Each cloud of rows lies close to a flat space through zero, with a little noise off it, and is much wider in some directions of that space than in others. After each cloud: how many dimensions does that space have?
In the rows, zero is written as 128.

[[129 117 129 131  97 128 134 144 124 138 121 126 121 114 159 172  99 133
  144 136 110]
 [ 86 164 114 147  87 102 109 163 127 147 166 133 136 163 190 193  88 126
  131 120  71]
 [ 97 143 128 136 115 100 104 128 136 137 141 135 133 142 128 132 129 115
  129 106 133]
 [139 140 120 128 135 136 135 129 120 123 137 128 124 138 142 137 120 139
  119 139 109]
 [184 121 121 118 132 143 142 118 107 110 123 119  98 112 143 130 120 157
  106 149 124]
 [145 134 127 120 155 128 124 108 126 117 134 128 121 140 104  90 153 134
  106 128 140]
 [107 147 124 131 142 136 125 134 135 132 145 130 146 154 130 124 139 124
  128 126 115]
 [213  99 126 104 174 203 180 116 109 102  90 107 116 106 115  97 141 159
  117 186 124]
 [156 160 111 127 130 112 118 119 113 114 159 130 104 153 158 139 122 154
   93 130 102]
 [159 154 106 124 156 161 146 124 116 113 142 118 124 153 143 118 137 148
  100 158  92]
 [111  97 149 121 139 118 126 113 142 133 104 132 140 105  73  90 156 109
  147 107 181]
 [153 193  85 144  98 131 127 157 103 123 188 123 108 181 236 207  77 166
   93 160  21]
 [136 125 128 126 136 140 135 130 128 124 124 128 130 128 127 124 130 131
  128 135 122]
 [155  89 151 106 173 142 140  88 133 111  89 126 132  96  44  49 178 120
  128 121 201]
 [122 135 115 138 117 149 142 154 126 139 136 123 135 140 163 164 106 133
  138 149  87]
 [165  62 150 115 125 162 163 129 122 128  68 115 117  62 104 128 114 127
  161 147 164]
 [ 74 147 125 147  77  73  94 146 134 148 156 141 131 142 167 179  95 113
  140  95 113]
 [140 176 101 135 113 106 111 134 114 121 173 130 109 166 182 159 107 152
   93 134  78]
 [162  74 150 109 167 162 152 100 130 115  78 119 127  85  63  68 162 123
  140 136 186]
 [117 160 115 138 102  97 107 137 122 133 162 133 116 153 170 167 106 136
  113 122  94]
 [135  93 148 117 132 112 123 102 132 122 100 131 120  95  80  92 149 118
  135 109 185]
 [170 108 133 113 166 169 157 110 122 109 103 122 124 113  95  89 152 139
  121 151 147]
 [145 127 124 127 125 137 136 131 121 124 127 124 122 125 137 135 123 137
  125 140 119]
 [118 129 132 125 137 114 117 115 131 126 130 132 127 130 110 106 143 121
  123 117 148]
 [ 87  93 154 132 107  97 114 125 146 147 102 137 139  95  91 120 132  96
  160  90 184]
 [129 163 108 133 115 112 113 133 124 125 163 130 117 151 166 151 116 138
  106 129  94]]

4

[[133 148 143 207 162 133 111 111  92 137 119 110 154 120 132 110 140 135
  101 108 141]
 [110 143 122 134 108 162 109 144 108 138  89 165 132  92 158 125 176 145
  143  88 143]
 [138 171 101  70 156 102 131 168 134 172 134 136 135 121 148 136  90 120
  187 122 104]
 [172 135  86 143  77 159 106 104 111 113 101  75 131 108 148  89 128 188
  138 141 160]
 [102  75 136 136 133 112 195 136 157 128 126  84  83  90  56  77  72 140
  159 126 130]
 [107 109 137 146 141 147 128 143 125  92  88 120 149 112 109 130 140 121
   97  84 142]
 [124  76 107 189 105 129 143 127 133 131  98  72 153  74  94 137  93 124
  108 112  94]
 [ 92 138 127 159 154 120 150 102 113 138 140 166 136 194 145 115  94  73
  112 107 161]
 [152 163 139 130 123 100  78 135 119 159 121 128 149 119 193 126 165 133
  124 114 121]
 [ 99  80  88 107 121 139 125 147  87 147  92 111 160 127  94 112  90 135
  154 108  99]
 [ 87 103 166 132 146 179 122  73 144 157 141  88 145 155 116 112 161 128
  112 105 151]
 [143 140 118 110 125 113 124  95  87 140 134 105 109 148 172  97 153 108
  128 167 151]
 [107 102 109 147 161 140 126 141 129 153 142  97 132  91 134 138 118  76
  116 111 162]
 [ 91 166 167 142 136 133 154 130 107 150 126 135 120 150 117 155 115 105
  110 111  94]
 [183 116 135 107  89 147 132  88  98 118 124 127  58 181 127 124 176 149
  162 135 167]
 [143 117 163 131 127 146 165 117 122  98 100 127 160  63 128 169 132  87
  108 125 167]
 [ 72 126 161  97 114 175 122 136 129 162 111 134 131 146 109 144  86 103
  144 133 158]
 [107 142 134 149 135  90  81 126 147 106 134 149 125 151 160 111 132 130
  146 145 100]
 [172 124 141 144 112 112  90 133  79 140 133 176 110 110 132 157 113 162
  187 114 110]
 [ 81 154 122 112  87 125 155 165 128 134 163 170 110 126 145  97  81 132
  152 143 141]
 [ 91 116 181 134  97 131  77 133 134 102 160  57 134 117 150 120 130 143
  114 107 116]
 [195 151 112 116 146 134  65 128 152 143 141 114 116 121 149 163 150 163
  150 127 129]
 [128 114 103 102 111 123 126 169 108 134 138  81 108 155 104 111 108 128
  176 138 118]
 [188 101 108 119 123  47 146 140 121 105 142 177 104  80 147 103  92 150
  123 117 137]
 [122 113  82 113 158  84 140 127  88 147 104 120  67 101 134  82  89 111
   80 151 142]
 [128  79 200 132 110 102 118 163 141 114  95 158 171 123  71 128 138 156
   67 123 106]]

19

[[ 97  96 108 113 138 153 162 115 127  84 112 180  60 156 161  90 154 136
   80 149 149]
 [130 136 118 129 116 138 155 111 131 126 151 139 124 125 143 119 137 126
  135 135 133]
 [159 146 143 145  88 120 160 106 102 113 145 167 148 114 126  94 163 126
  160 130 178]
 [151 156 148 143 108 115 102 124 137 154 141 114 187  95  88 159 117 114
  197 102 128]
 [142 115 126 135  98 142 206 102 108  71 151 199  98 167 162  65 178 128
  117 165 204]
 [164 133 152 163  73 117 218  92  91  91 170 198 138 143 143  55 198 122
  160 137 221]
 [132 148 137 128 136 122  73 141 142 152 127  87 161 108 104 163 101 131
  152 117  90]
 [147 149 129 150 110 115 176 125  92 118 162 168 140 138 149  81 163 117
  143 131 185]
 [ 80  84  96 112 183 140 104 148 148 128 102 101  58 134 142 152  98 156
   53 138  78]
 [ 98 141 123 118 164 125  46 165 168 171 103  47 152  91  94 192  62 132
  142  97  38]
 [ 82 108 108 114 174 134 105 158 153 129  94 108  87 125 138 129 112 140
   81 131  83]
 [130 139 139 136 105 121 126 113 127 134 137 113 136 123 106 121 120 137
  139 121 136]
 [121 140 138 114 141 139  85 133 138 140 122 111 127 117 112 150 114 124
  131 118 105]
 [134 113 116 134 122 126 181 116 103 105 150 168 111 156 153  82 166 134
  124 155 178]
 [132 131 131 109 151 117  92 140 134 148 108  95 136 111 121 162 103 133
  129 121  92]
 [142 121 119 143  92 138 178 107 118  83 154 168 107 154 153  83 150 139
  118 142 176]
 [116 108 125 138 122 136 164 120 108  92 129 166  84 142 154  85 128 136
  101 147 156]
 [117 120 112 116 154 131  94 140 145 140 113 104 128 132 114 142 110 124
  117 123  91]
 [111 120 126 111 156 129 121 136 143 124 127 122 109 145 148 123 119 148
   94 122 119]
 [111 125 131 104 162 120  89 147 156 145 113  95 111 108 105 175  96 130
   97 126  63]
 [145 157 144 143  99 110 118 126 119 140 135 117 165 115 112 128 143 121
  174 123 141]
 [105  90 108 105 171 139  97 148 153 142 112  97  86 125 136 146 104 115
   77 127  73]
 [104 117 118 104 188 122  57 156 170 155  88  63 121  95 109 191  85 120
  101 122  34]
 [101 109 118 122 141 121 126 146 145 148 118 108 125 118 128 149 123 131
  114 125  97]
 [162 147 142 135 106 126 125 122 114 150 136 123 167 125 107 130 144 113
  160 122 142]
 [141 134 145 140 109 122 143 125 116 109 155 149 152 116 121 116 137 112
  156 139 149]]

2

[[103 160  94 129 169 134 137 141 132 122 136 150 120 147 168 143 165  92
  111  81  83]
 [ 95 107  89 185 104 133 111 102 135  97 172 149 135 155 123  98 102 104
  132 141  93]
 [176 114 128 183 178 109 134 161 188 140 124 163 144 123 170 154 164  77
  107 139 129]
 [123 125 131 144  92 125 123 150 103 130 114 101 138 141 101 101  84 160
  108 122 152]
 [ 94 132 127 118 162  78 121 173 159  89 141 128 185 105 125  95 147 102
  106 149  98]
 [115 183 103  95 216 138 115  83  86 175 105 118 148 186 125 189 192  75
   83 145  83]
 [174 112  81 107  88 105  70 102 134  71 135 156 153 135 157 116 114 103
  115 180 104]
 [156 106 131 121 108  77 110 174 144  79 131 197 110 111 194  61 125 136
  112 152  65]
 [115 166 197  98 147  88 117 149 154 181  92 188 137 129 159 126 166 135
  151  93  80]
 [185  96 139 163 110 139 126 150 148 110 161 114 132 128 113 109 115 138
  121 180 140]
 [138 121 171 120 143  83 125 159 151 156 115  82 146 147  94 137 120 151
  114 134 176]
 [198 141 158 124  85 170  91 109 159 137 148 144 116 102 124 125 125 130
  147 143 151]
 [148 109 146 145 134 121 125 129 148 120 133 169 110  64 142  96 124 111
  124 174 126]
 [146 125  70 144 187 169 126  89 143 130  90 117 176  99 181 142 160 103
  105  79  84]
 [ 88  72 116 150 125  78 147 121 109 102 126 134 119 122 111 115 101 121
  128 187 149]
 [ 75 137 171  89 133  57 104 121 108 154 123 163  47 138 131  65  92 164
  102 136  88]
 [139 121 111 155  84 111 161 188 150 101 138  86 167 120 100 126  71 158
  161 123 173]
 [108 122  86 110 156 125 157 155 156  65 138  99 219 100 138 149 168 101
  156 119 112]
 [139  91 168  91  83 124 112 127 125 103 139 151 129 177 148 131 177 153
  163 123 110]
 [157 161 114 137 169 200  76  73 146 128 172 106 112  47  94 101 132  70
   63 168 146]
 [147 116  78 189 121 169 108 101 131 120 156 141  90 160 155 119 113 108
   95 106 112]
 [ 39 100 107 137  91 121 136 126  80  99 103 100 189 157  96 130 123 132
  139  98 153]
 [119 197 145 128 189 176 122 129 139 189 123 113 130 128 116 170 181  85
   95  69 147]
 [ 88 169 212  81 137 169 168 164  56 174  73 146 179 121 114 136 210 152
  154 104  97]
 [ 65 175 194  33 148  36 122 123  74 216  55 149  70 192 133 134 119 192
  126  92  91]
 [106 112 126 175 153 141 153 125 109 154 121  79 118 112  77 141 104 117
   97 141 203]]

14

[[115  99  73 166 116 119 127 183  70 123  92 150 133 131 127 134 153  98
   90 180 107]
 [135 112 126 136 137 103 114 133 126 125 138 137 154 138 112 139 129 129
  152 144 128]
 [136 112  94 160 127 124 124 145 111 137 101 151 131 144 124 129 136 123
  118 156 147]
 [122 116 149  94 145 115 118 100 149 128 167 116 125 138 121 128 127 112
  127 132 147]
 [132 116 131 128 138 110 119 125 134 131 149 133 139 134 115 133 129 127
  139 140 136]
 [122 165 118 122 103 149 148 144 126 127 101 104 108  90 140 123 111 139
  117  85  92]
 [126  88  78 187 128 100 121 188  69 124  97 180 150 149 119 147 164 104
  117 198 115]
 [117 138 130 104 119 136 127 125 134 117 139  84 127  98 122 119 112 133
  114 111 105]
 [152 145 139 156 111 139 149 135 115 148 120 162 132 133 155 126 131 148
  151  99 124]
 [118  94  99 168 130 116 127 172  78 119 110 167 138 145 126 140 163 103
  107 188 116]
 [176 165 134 204  91 151 172 161 107 164 135 181 126 102 152 121 126 187
  147  98 105]
 [135 153 159  91 122 175 140  70 166 148 144  93  94 125 157  95 104 140
  109  75 165]
 [107 130 157 100 142 130 126 115 141 103 141 108 127 120 122 132 133 127
  130 128 112]
 [126 146 131 126 123 137 137 131 135 126 122 122 113 113 132 127 124 136
  123 115 118]
 [157 174 172 159 111 171 157 118 136 136 113 146 133 115 160 116 116 191
  169  68 113]
 [129 132 143 159 145 116 128 145 118 108  94 177 149 150 129 155 150 143
  177 138 114]
 [125 116 136 149 146 117 128 139 109 122 101 185 134 170 144 149 161 115
  154 146 137]
 [133 156 126 127 102 144 148 140 137 134 160  88 109  68 117 112 105 155
   99 108  94]
 [136 144 165 125 141 115 130 119 143 123 124 155 145 143 134 149 132 145
  188 101 121]
 [131 177 161 106 122 126 146 124 151 125 115 133 122 112 143 144 113 150
  181  56  94]
 [109 112 120 138 134 120 124 153  99 108 110 141 140 137 128 141 151 111
  123 158 107]
 [147 139 166 146 124 153 145 110 134 138 153 140 127 125 145 113 129 161
  136 114 135]
 [141 108 108 163 127 123 131 143 117 143 151 148 121 127 114 123 140 128
   99 174 146]
 [150 112  85 204 117 116 132 180  88 140 103 180 144 134 120 138 146 140
  128 173 123]
 [109 121 136  98 131 143 119 112 130 109 128  88 130 122 129 117 122 117
  108 126 123]
 [135 156 141 144 110 156 153 136 121 132 115 134 115 110 151 118 127 150
  125  99 107]]

8

[[104 157 166 167 100 132 184 155  88 193 198 174  90 160 176 174  89 147
  120 163 102]
 [112 123 123 128 121 127 126 122 118 124 134 143 122 135 115 135 129 110
  127 128 124]
 [120 151 176 176 100 116 183 172 123 223 219 192 114 146 161 135  88 126
  132 142 120]
 [138 115  90  98 149 125  92  97 159  87  69 109 150 101  90 108 152 121
  130  95 135]
 [120 145 134 137 126 131 146 127 116 148 148 125 102 141 147 148 140 133
  124 133 110]
 [111 131 117 119 126 134 154  85  91 111 128  90  76 142 147 187 155 105
  103 178  87]
 [136 119 106  95 136 126 101  74 138  60  78  66 116 122 101 155 150 119
  107 141 125]
 [111 130 138 141 120 133 135 108 107 135 140 109 104 154 136 180 127 112
  111 156 105]
 [117 143 145 141 127 121 177 163 101 169 173 166 118 168 148 149 121 130
  112 154 122]
 [134 138 143 131 124 125 140 173 121 150 146 169 136 143 122 126 115 138
  129 140 128]
 [113 145 176 150 105 136 156 174 103 204 182 183 120 155 150 136 107 141
  145 143 126]
 [136 111 105 101 142 111 109 114 148 104  91 110 123 104 102 128 154 123
  127 112 135]
 [114 138 164 150 112 128 166 146  99 159 185 170 104 150 141 140 110 125
  137 158 115]
 [112 150 153 143 111 137 190 116  86 155 188 145  81 151 186 186 118 128
  102 185  86]
 [106 146 161 160 106 123 169 156  95 196 212 170 106 162 147 151 110 126
  121 162 124]
 [128 133 105 112 123 132 140 100 127  95 113  88 117 125 119 155 151 120
  113 130 116]
 [126 138 154 152 111 137 130 156 127 165 162 161 147 126 136 113  95 127
  150 133 148]
 [124 113  80  88 136 126  73  88 141  58  71  62 120 114 121 145 149 134
  104 137 128]
 [117 140 148 136 123 129 161 141 127 140 141 136 131 140 137 144 114 137
  124 132 119]
 [138 135 123 101 135 124 120  86 123  86 100  93 113 122 130 172 153 135
  105 134 107]
 [119 148 139 135 108 132 175  92  79 124 159 115  79 139 155 202 142 121
   95 160  87]
 [115 130 116 116 119 130 132  74 104  89 116  99  72 147 141 174 143 127
   94 164 100]
 [103 142 181 159  91 133 171 159  90 202 218 190  96 162 182 139 111 128
  116 175 117]
 [128 111 143 139 136 118 140 170 135 160 135 161 155 131 109  99 100 123
  155  98 152]
 [161  93  73  85 160 117  53 122 205  68  26 112 196  69  63  44 139 111
  149  48 171]
 [143 119 107 112 127 120 120 130 138 104 110 122 137 128 100 126 122 147
  136 121 135]]

2

[[145 130 137 133 110 140 147 151 110 128 131 123 101 134 130 145 127 143
  113 148 146]
 [133  82 150 107 109 134 121 135 118 132 100 142 114 105 118 133 146 153
  161 127 160]
 [109 132 125 127 156 132 112 105 136 120 169 168 141 135 125 123 153 112
  138 138 128]
 [156 109 181 108  85 103 104 123 152 116  98 119 150 169 105 130 144 118
  134 142 133]
 [116 140 110 132 126 100 129 136 120 125 117 120 116 105 133 131 117 129
  112 120 118]
 [139 117 173 163 140 126 150 115 134 144 108 126  79 143 127 128 105 109
   92 109 128]
 [168 149 139 114 121 150 142 145 112 144 135 122 140 146 138 141 125 112
   93 121 135]
 [178 117 156 120 105 125 144 136 126 122 122 106 123 175 103 143 145 116
   79 160 148]
 [126 112 120 108 137 108 133 144 127 123 120 114 111 100 124 125 141 132
  105 128 138]
 [147 124 169 136 134 116 112 163 131 130 134 128 125 133  98 132 163 115
   57 158 106]
 [111 162 132 122 135 106 119  93 176 151 129 139 143 154 120 110 158  93
  149 103 101]
 [128 138 136 114 128 137 143 132 128 134 140 126 142 133 139 135 140 136
   99 132 141]
 [110 110 146 132 104 151 109 144  71 103 108 116 116 167 146 168 117 158
  135 145 129]
 [162 122 154 163 123 140 128 175  92 114 159 118 104  88 123 129 159 152
  113 172 151]
 [127 128 193 164  99 140 165 138 120  74  84 134  84 113 127 101 159 113
  173 131 145]
 [ 99 158 182 139 115 132 134 127 153 119 124 160 121 140 142 123 163 104
  151 125 133]
 [127 107 150 109 108 112 157 140 106 114 117 139  83 129 140 148 144 136
  117 127 155]
 [153 149 131 109 134 102 118 122 160 141 115 111 151 117 119  99  93 113
   99  98  89]
 [138 120 105 114 135 122 102 101 143 155 172 137 182 112 110 110 143 147
  130 139 119]
 [130 145 114 111 117 128 121 119 115 133 134 106 158 129 142 132 122 138
  116 129 139]
 [131 133 118 127  89 108 104 117 138 130  67 129 156 125 104 132  98 100
  142 119 127]
 [143 121  87 117 112 113  89 143 111 135 113 113 174 104 102 149 113 182
  114 153 136]
 [ 88 139 140 115 127 130 134 117 117 103 138 144 102 114 171 120 123 130
  172 108 137]
 [142 125 161 111 106 156 137 112 119  99 126 107 110 135 129 112 105 127
  116 158 166]
 [ 90 140 139 165 123 133 103 136 121 100  72 144 139 101 132 127 125 129
  185 112 123]
 [155 112 145 131 106 141 137 140  97 103 119 126 111 100 123 133 157 157
  153 155 192]]

18
